The rows of a group lie close to one hidden flat surface of 11 dimensions, which passes through zero. Surfaces can cross.
Known rows, each followed by its group:
[ 27  11  10   4  23  -4  10 -39 -22 -11   1 -27  41 -38 -11  22  13 -29
  -3]	(2)
[ 10 -11  -5 -13   2 -17  30  -7   8  -1  -7 -25 -27  30 -13   6  11   9
   3]	(1)
[  3   9   2 -26  38  14  50  -4  14   3  -1 -14  19  24  16  28  26  15
  -2]	(4)
[-15  14 -33 -41  27 -10 -11 -23   6  17 -14 -63  59 -11 -46  10  28  14
  -9]	(4)
[ -9 -17   4  -3   8  -5 -14  -3  19   8  -8  -4  24  -4 -20  -4  20   8
   0]	(1)
[-45  -1 -38 -27 -10 -23 -15  51   8   7 -15  -1  18  14   9   6  27 -12
   4]	(5)
[ 12  -5   7 -20  25  27   6   8 -35  18  23 -17 -13  10  22  15   1   7
   4]	(3)
[ 22   2   7 -23  -3   8   6 -31  38 -12   8 -17 -17  18 -21   3 -15   7
 -18]	(0)
[-37  16 -32  18  14 -39 -29  74 -65  25 -25  17 -20 -12 -24 -12  28  30
  17]	(2)
[ 13  32 -20 -16 -39 -43  21 -25  43   1  31 -27 -18   3 -29  12 -55 -19
  -6]	(5)
[ 11  20   3 -13  28   3   0  17  27 -15 -22   3  19  -6   6 -11   2   2
 -18]	(4)
[  4  23 -19 -18 -14  -3 -19  29  35 -11   7  -7  10   3 -13  -3 -22 -29
 -28]	(4)
[  0 -21 -14  11 -42 -18  -9  -9 -18 -24 -11 -14 -53  22 -36  29  32  -7
 -22]	(0)
[ -5 -10   6 -17 -15   3 -12 -12  15   3  36 -37  -1   3  11  14  -9  30
   2]	(1)
[ 11  23   8  -1  34  30 -28  37 -18  -9 -14  24  -5 -13  24 -33 -17  14
  -7]	(5)
[  2  19   1   0   0  10 -25  32  -6 -20 -31  18 -49   0  37 -16 -18  41
 -29]	(3)
[  3   6 -22   3  -3 -16  32 -10 -11   8   1 -16   6  13 -25   0   3 -22
  15]	(0)
[-26  31 -23   0  18 -13  -5  39 -24  17 -23  26  21 -16   3   7  11  -7
  -5]	(3)
[  1  -8  27  36  11  12  26   8  25  12 -10  39  10   3  25 -23 -12  31
   8]	(1)
[ 18  39   9   4  39   5  14  26 -11  13  32  10  26 -21  -1  10 -17  -9
  -1]	(5)
[ 31   4   8   1  20  17  55  21  14   1  31 -25  10  27   2  47  13 -16
 -30]	(0)
[ -5 -21  -7   8 -25  -7 -27 -18  22   6 -19 -15 -18  10 -29 -39 -18  32
  -2]	(3)
[ -8   1 -17   7 -22 -39  38 -15  40  -7 -13 -11  23   0   4 -14 -12 -21
  21]	(1)
[-12  -6   1 -35  14  10 -51   7 -53  40  -8   8  -4 -30  36  31  -3 -12
 -15]	(3)
[ 19 -10  20   8  -5   9 -12  19  24 -37  -3   6 -29  11   5 -14   4   7
 -17]	(1)
[-19 -11  -3 -20  17  13  34 -19 -32  30  -7   5  -3  14  58  -2  -7  11
  42]	(1)
[ -2 -26  11 -21   3  -8 -39  10  40 -24 -10   2  -4   5  -7 -35  12   4
  10]	(1)
[  7  -3   2  -9 -18 -33  11 -27  29 -26  22 -21  -6   3 -37  23  18 -18
   5]	(2)
[ 13  21   3 -17  41 -16  48  25  34  -8 -17  -1 -10  20  25 -34 -15  25
  22]	(4)
[ -7  -1  -2 -20  16  42 -11  -9   7  36  40  -8  20  19 -28 -26 -20  25
  19]	(5)
[  7   0 -23 -16  33  12  55 -19  18  24 -42 -30  41  30 -15   9  22  -7
 -20]	(0)
[ -3   7 -32  -5 -24 -26  26 -40   1  30  40 -20   1  22 -80 -23 -26 -31
  49]	(4)
[  4 -11  11  48   4  11  -8  32 -31  26 -14  34   8 -14   3   0   2 -11
 -19]	(2)
[ -5 -35  20  -7   9  21 -23  -1 -36 -21 -31   3 -17  -3  41  40  58  15
 -23]	(0)
[-13  -9   1   4   6  -3  24  -3 -22  30  19 -23 -20  15  13 -10  -9  64
  34]	(4)
[-15   3  -5   2 -17  31  18  17  22  53  24  61  26  17  23   5 -49 -57
  -4]	(2)
[ 35  15  10  36 -17   8   9  54 -28 -13  11  24 -66  10  30   9 -35 -19
 -34]	(2)
[ -8 -12  -3  -6   8 -23  12 -29 -20  13 -10 -37   6  -9   3  13  16  27
  18]	(4)
[-26 -21 -19 -19  -6 -21  23  -9  -1   2 -13 -11  21  14   9  27  43 -27
  19]	(5)
[  1  26   4 -15 -10 -27 -16  30  23 -13  67 -26 -24  -3 -24  26 -12  28
  -2]	(3)
[ 30   1  15   0  48  46  -3   5 -19  -1  -3  -6  31  -7   2 -14  11  -9
  -7]	(0)
[-30  24 -24  10 -10  -4  24 -24  38  41  32  -3  42  18 -83  -2  -2  35
   7]	(2)
[  3  20 -20   4 -10  -2 -16  24 -19 -38  12  -4   5  -4 -26  14  24 -46
 -12]	(0)
[-15  10   2   6  23 -39   0  44  18  50   6  46  26 -14 -39   7   2 -11
   8]	(5)
[ -5   3  -3 -10 -10   9  -5 -11  23   7   2 -13   1   7  -6  18  -4  27
 -29]	(4)
[  4  10  -6   7   1   9  53 -23  15  21   0  14  19  19 -14  10  -9 -29
   0]	(4)
[  5 -30  23  31  -6 -24 -12  32  25 -10  18  15  -4  -5  -2 -51 -10   3
  41]	(1)
[ 29  26  -4  -3   1  -9  15  22 -28 -20  38 -62 -31  -6  41   6 -34  20
   3]	(4)
[ 23   2 -35   0  -4  -4 -41  36 -56 -14   7 -79  14 -21 -10 -14  -3 -40
 -10]	(0)
[ 13   2   5  -8  -6  35 -36 -32  -8 -11   8   6 -14  -6   3 -63 -48  -7
  25]	(5)
[ 23  -6  29  25 -14  -8   6 -19   2 -25  -8  26 -52  -3  18 -16 -23  12
   3]	(4)
[-26 -23 -12 -37  -3 -33  11  11   1  11  40 -26   6  17  -3  30  31 -19
  41]	(5)
[  3  16  -7  11   6   4   2   5 -28 -15 -13 -13   9 -18  30  -6  -3   0
  -3]	(5)
[-25 -30  -5 -10 -27 -18  -4   2  35  19  -6  18  -2  21  -2  13   7 -15
   0]	(2)
[  5   9  26  25   6  -2  -2  28 -14 -19  18  34  -9 -22  32  -7  -7   1
  19]	(3)
[-18  19  -7 -46   5  26 -11  -7   6 -14  28 -20   8   8  25  20   4  20
   0]	(3)
[-13   0 -10 -36 -17  -1   5  11  36 -22  -6  30 -30  39  -1  26  20 -26
 -19]	(2)
[  6  -5   0 -21  -3  -4 -12 -13 -27  -4  11 -43 -18  -8  28   5 -11  16
   8]	(0)
[-32  -1 -10 -36   2  -4 -33  40  -1  -8  -4  29  -3   8  10  11  29 -20
   3]	(2)
[  8   7   1  33  -6   4 -22  33 -12  -1  21  18   2 -11 -28 -22 -12 -16
   1]	(0)
[  5  27 -21  -8 -21  -3   8  -5  -4 -17  11 -32  -7   0  16   5 -28  -6
  -8]	(1)
[ -5   5 -14 -26  13  10 -12 -36 -13  12 -12 -44  14  -7  -5 -20 -10  35
   7]	(0)
[ 16  -3   4  18   0  13  68 -12 -24  -2  -3 -18 -34  32  41  30   2  19
  -9]	(1)
[-13 -55  20  34   7  -7 -28  27 -21  20 -25  25  24 -21   6   0  46  -3
   6]	(2)
[ 11 -25  10 -22   5  26  20  -2  19 -32 -60  16 -36  41  44  37  44 -13
 -54]	(2)
[  9  -7  -8 -15 -25  14  15 -39  -2  -8  33 -20 -27  24  12 -36 -45 -14
  45]	(5)
[ 28   5   2   8  -2   5 -14  22   1  -3  13 -22 -28   9 -29   2 -11  11
 -33]	(3)
[ -7   9  -6   0 -25   8 -10   0  37 -17  -5  31 -22  25 -40  -6   0   1
 -23]	(2)
[-13  10   6  -9 -22  12 -46 -27  31 -30 -10   5  24 -31  14   3  -5  12
 -29]	(3)
[-15 -12 -10  26 -29  22  -5  27  -6  -6  41 -26  14  17  -8  32  29  19
 -19]	(5)
[  3  15 -26 -14   8 -14  43 -18  -4 -15 -30   0   8  14   1 -21   2 -47
  27]	(0)
[ 11   7  19  35 -13  13 -28  28  -8  -4  10  21 -25 -16  19 -23 -36  23
 -12]	(4)
[ -9  31 -22   4 -30   1  25 -19 -19  16  17 -18 -13  -3  42   1 -59  15
   8]	(1)
[ -2  13 -41  40   4  57  42 -24 -10  12 -18 -20  74  23 -20 -63 -16 -19
  14]	(3)
[ 13  10  -7  32  -4 -29  27   0  31   6 -10 -16  21  -4 -53  12   8   3
 -29]	(3)
[  1   3  -5   1  -5  61   7 -15  26   3  12   1  12  37 -19  -3  -4  11
 -30]	(5)
[-19   0 -15  35 -45  -5 -10 -24  -8  13   0 -26  24 -24   4  23 -12  20
 -24]	(1)
[-45  30 -40 -39 -14 -20 -32  35  11  -8  11   8  -5  11 -26  -4   7  -7
   9]	(3)

New rows. What belongs after each?
[ 10  -5  20  -6  -2 -42  17  23  -3  -5  23  13 -53   4  16  20  -6   1
  21]	(3)
[ 29   6   4  -3  -7  59  21 -36  16 -28  25 -48   1  24  23 -12 -30  16
 -18]	(3)
[ -5  -9 -16  11 -12 -12  16   9 -23   5 -14  10 -14   9  17 -20 -11 -32
  25]	(4)
[  1 -24  10 -11  -2  -7   4 -22  11  -5  -6  -8   8  -2  19  -1   7  -9
  17]	(2)
[ 17 -22  19  30  -8 -10   9  15 -10   1   4  21 -42  12 -11   0   4   0
   2]	(1)
[-33   2  -3 -32  16  27 -62  27 -44   3  19  34  21 -23  23   0  16 -28
  24]	(3)
[  2  -5  -1  13 -20  -7  -2 -21  14 -22 -50  47 -28   8 -12 -27  -1 -32
  -5]	(2)
[ 10  -3   8 -21   8  13  -3 -27   4 -22  -4 -12   3   1   4  16  15  -8
 -11]	(5)
[ 15  17 -25  -2  -9 -39  16  12  -6 -12  13 -25 -15   6 -32  -8 -11 -38
  16]	(1)
[ 15 -16   2   6   5  -8  32 -28   5  20  12 -22  21   5 -24  20  11 -19
   3]	(3)
[-18 -12 -20   3 -21   9  16 -12  10   9  -8  -2  10  26  -6  -5   5  -7
   2]	(5)
[  3 -23   6 -12 -18 -11   0  -6  -1 -25  15 -12 -13   6  14  19  16 -26
  10]	(1)
[ 10  19  -3   0  -9 -20  11  24   7  -9  28  -6 -25   7 -10  12 -14  -4
  -3]	(3)
[ -7 -37   2  -3 -20 -13  10 -45 -16  -8 -39   5 -48  24 -10  10  31   7
   5]	(0)
[  1 -12   6  -1  14  29  31  -7  16 -27   4  -6  -3  36   1 -28  23  24
  28]	(3)
[-20  30 -37 -24   0  24  43 -28 -14  40  31 -59  30  18  25  -7 -43  38
  26]	(3)
[ 14 -40  47  -8   3  -2  21  -6  36  17  17   9 -21   9  43  49   2  23
 -17]	(0)
[ 19   5  15 -30  29   0  -2  20 -10 -20 -21  -4 -64  11  51 -22 -13  36
   7]	(5)
[-20   5 -16  13   0  -6   4   6 -11  22 -32  33   0   5 -16 -22   1  -1
   8]	(2)
[-14  13 -12 -38   5  12   4 -21  29  -3  -1   0  20  13 -13  21  16  -9
 -12]	(2)
[-31  56 -22 -11   4  11 -25  79 -11 -13  64  33 -27  20 -29 -24  -8  25
  28]	(2)
[ 16  23   4   8  11  26  -1  -7  -4  -3   8  14  20 -13  -5 -15 -21 -16
  -4]	(5)
[ 38  27  35 -12  38  -4   5  -6  30 -41  18 -31 -26 -14   3  -8 -11  65
  -7]	(4)
[-12 -13  13 -20  -9   9  24 -49  23 -34  -2  21  21   1  46   3  13 -31
  34]	(3)
[ 13 -41  18  23  12   7  -3 -25 -13  24 -48   5  -2  -5  -1 -14  10  11
 -10]	(3)
[ -1 -30   1 -29   0   0  18 -38   0  10 -26 -12 -24  24  24   7   5   4
  10]	(3)
[-15  41 -21 -34  28  23 -12   6   9  -7   7 -37  61 -15   2  18  13  14
 -26]	(0)
[ -8  23 -18 -20  32 -34  29   1 -13  21 -42 -29   7 -14  30   8   2  33
  -1]	(5)
[  0  25  -9 -21   7  13 -14  -1   8 -27 -26   3  -5  -7  33 -45 -29  -2
   8]	(0)
[ 27   6   3  29 -19 -12 -16   2 -14  -1 -16   8 -15 -24 -16  27 -12 -40
 -53]	(2)
[  6   8   3  33  -1   4  -3  26 -55  -1  38   2 -16 -10  -2  -9  -5   2
  27]	(0)
[ 16  -2  18  51   6   9   7  25 -29  -3  10  23 -11  -7   4 -26  -6   5
  16]	(2)
[-14  11 -23  19  11 -28  60   4   2  26 -33  -1   4  19  -1 -12   2  23
  19]	(3)
[  5  -1 -19  10 -50 -28  38 -38  34  -2 -10 -19 -30  21   5 -30 -54  -2
  15]	(3)
[-11  24 -13 -53  27  16 -35  27  14  -5  19 -29  22  -3  -2  17  11  13
 -20]	(5)
[  1  21 -18 -49  15   1  18  -8  -7  -7 -11   3 -25  19  25 -14 -19 -25
  24]	(1)
[  3  -4   8  -1  -6  18 -35  12  -2 -30  23 -27  11 -12  11   6  12   8
 -14]	(1)
[-14  12  17 -43  20   3 -22 -44   7 -14  34   3  43 -34  -8  36  26 -10
  15]	(0)
[  7 -14  -5  -9  19  -2  80 -49  -9  13 -61  18   3  20  55  -3   1 -41
  24]	(2)
[  9   3  -9  15  22  48 -12  15 -27   1 -32   1  14   6   0 -21   8  -2
 -30]	(3)
[ -5   9 -17  -8 -17  24 -20  14 -10 -16  13   6 -17  17   6 -37 -22 -16
  15]	(3)
[ 16  12  18  -5  33  -4   4 -14  -9   5 -11 -20   3 -25   4  19   6  37
 -17]	(5)
[ -8   0 -18 -29 -32 -42 -23 -18  15 -10   8 -46 -19 -10  -7   4 -17   8
   5]	(5)
[  7  -2   8  21  13  18 -34   8   0   2 -14   2  36 -24 -33   2  22   6
 -35]	(3)
[ -9  -7  -4  50  -3 -12  -2  34 -28  40  14  19  19 -15 -20 -18  -7  -2
  22]	(0)
[-10  12 -13  41 -41  20 -44  11  13  34 -10  29  20 -18 -23 -20 -50  -5
 -45]	(4)
[-37  12 -17 -37 -19  -8 -73  16 -13   5  15  19   4 -28   3   5  -9 -17
   5]	(3)
[-23  40  -8  -9 -13  11 -18  -1  -5 -18   8  20  33 -37  51  11 -24 -13
  -5]	(3)
[ -5  -6  14   2   8  -2  21  -5  36   4   1  51   9  13 -20  -5   9 -21
  15]	(4)
[  0 -22  21  19  -5   2  19   9  22 -15  35  24   1  18 -11  -2  20  -6
  29]	(2)
[-17  19 -20  12 -11   6 -10  -3 -56 -12  12 -14 -19  -3 -18   0  15  29
  15]	(0)
[-30   5 -26 -47 -36 -13 -19 -32  13  13  21 -24  -4   5   6   1 -31  -1
  20]	(3)
[  2 -32  24  23  13  11  -3 -13 -21  -2 -30  16  -1  -7   8   4  37  18
  -3]	(5)
[-11   1  -4 -29 -16 -35 -11 -34  52  14   5  -9  21 -15 -15  -2 -27  -9
  11]	(0)
[-15 -16   9   7 -25  21 -38  18  33  22  31  19  10   4   0 -18 -29  13
  -5]	(2)
[  5  -5   0   9   5  11  20 -27   6   4 -27  -3   2   9   2  -9   1  15
  -8]	(2)
[  9   7  -6  15 -31 -32  -4   6  23 -11  42 -30   5 -12 -29   6 -17  -9
   0]	(1)
[  4   4  -8  16   1  -4  40 -27  -2  32 -14  -3  20   2  -9   9 -11  -8
  -5]	(2)
[-19 -48   4  -5 -18 -31   8 -31  39 -15 -44  22  20   4  12  -6  33 -35
  21]	(1)
[ -3  16  16  22  21  13   4   7  -6  69  34  25   7  -7 -33   8 -27  49
  -3]	(1)
[-13 -13 -12  -7 -23 -12  -8  -9   8   8   7 -16 -11  10  -9 -10 -10  10
  13]	(5)
[-11  -9   5  -6   9   6   1 -36 -18  36  -9  -6  40 -29  25  22  -2  -2
   3]	(3)
[ 18  -9  -2  -7 -13  40 -30 -26  27 -27  14 -31  17   9 -38  -6   4 -11
 -31]	(3)
[  3 -14   1  11  -3  -2  -2  29  30  15 -37  13  -6   9  25 -28 -23   6
 -21]	(0)
[-21  -1  -5 -30  21  35 -50 -11 -43  36 -10   3  -1  -6  -9  16  12  31
 -19]	(1)
[  1  20  10  10  27  25  56  -8  17  11  11  28  18  25 -19  18  15  13
  -3]	(0)
[  2 -30  16   0  -6  19   0  17   9  -4  -7  34 -11  16  47   1   1 -28
  -1]	(2)
[ 20  -7   1  32  12 -15  13  31  -8  -8 -40  34 -13   7 -24  -7  24 -40
 -17]	(3)
[-33  -3 -38 -20  -6  44 -22 -27 -35  32 -51   2  24   5  36 -45 -26  -7
   8]	(3)
[-30  15 -26 -30   8   3 -19  24 -24  28 -29  12  -7   2  36 -23 -20   9
  10]	(2)
[ 27 -28  12  44  31 -14  25  36 -42  30 -38  27 -22   9 -17 -11  24 -19
  -1]	(3)
[ -9 -14  16 -23   7 -11 -23 -16  -1  19  29 -11  22 -24 -11  38  17   4
   2]	(3)
[  1 -32   1  22  -6 -14  12   1 -43  15  -9   2 -26   8  -5   7  23  -8
  18]	(1)
[ 31 -16  16 -15   6 -18  17   8 -14  25  46 -36 -50  18  -9  31 -13  11
   5]	(3)
[ -8  -3  11 -23  -1  16  14  -2  46 -38  32   8 -11  37  -5  -3  23  14
  19]	(2)
[-43  20 -17 -30   9   7 -46  34  -3   4  27   0  15  -3 -15 -13  13  44
  18]	(3)
[  1  19 -14 -24   0   1  -6 -16   8 -23 -35 -13 -25  12  -7  -3   2  19
 -26]	(2)
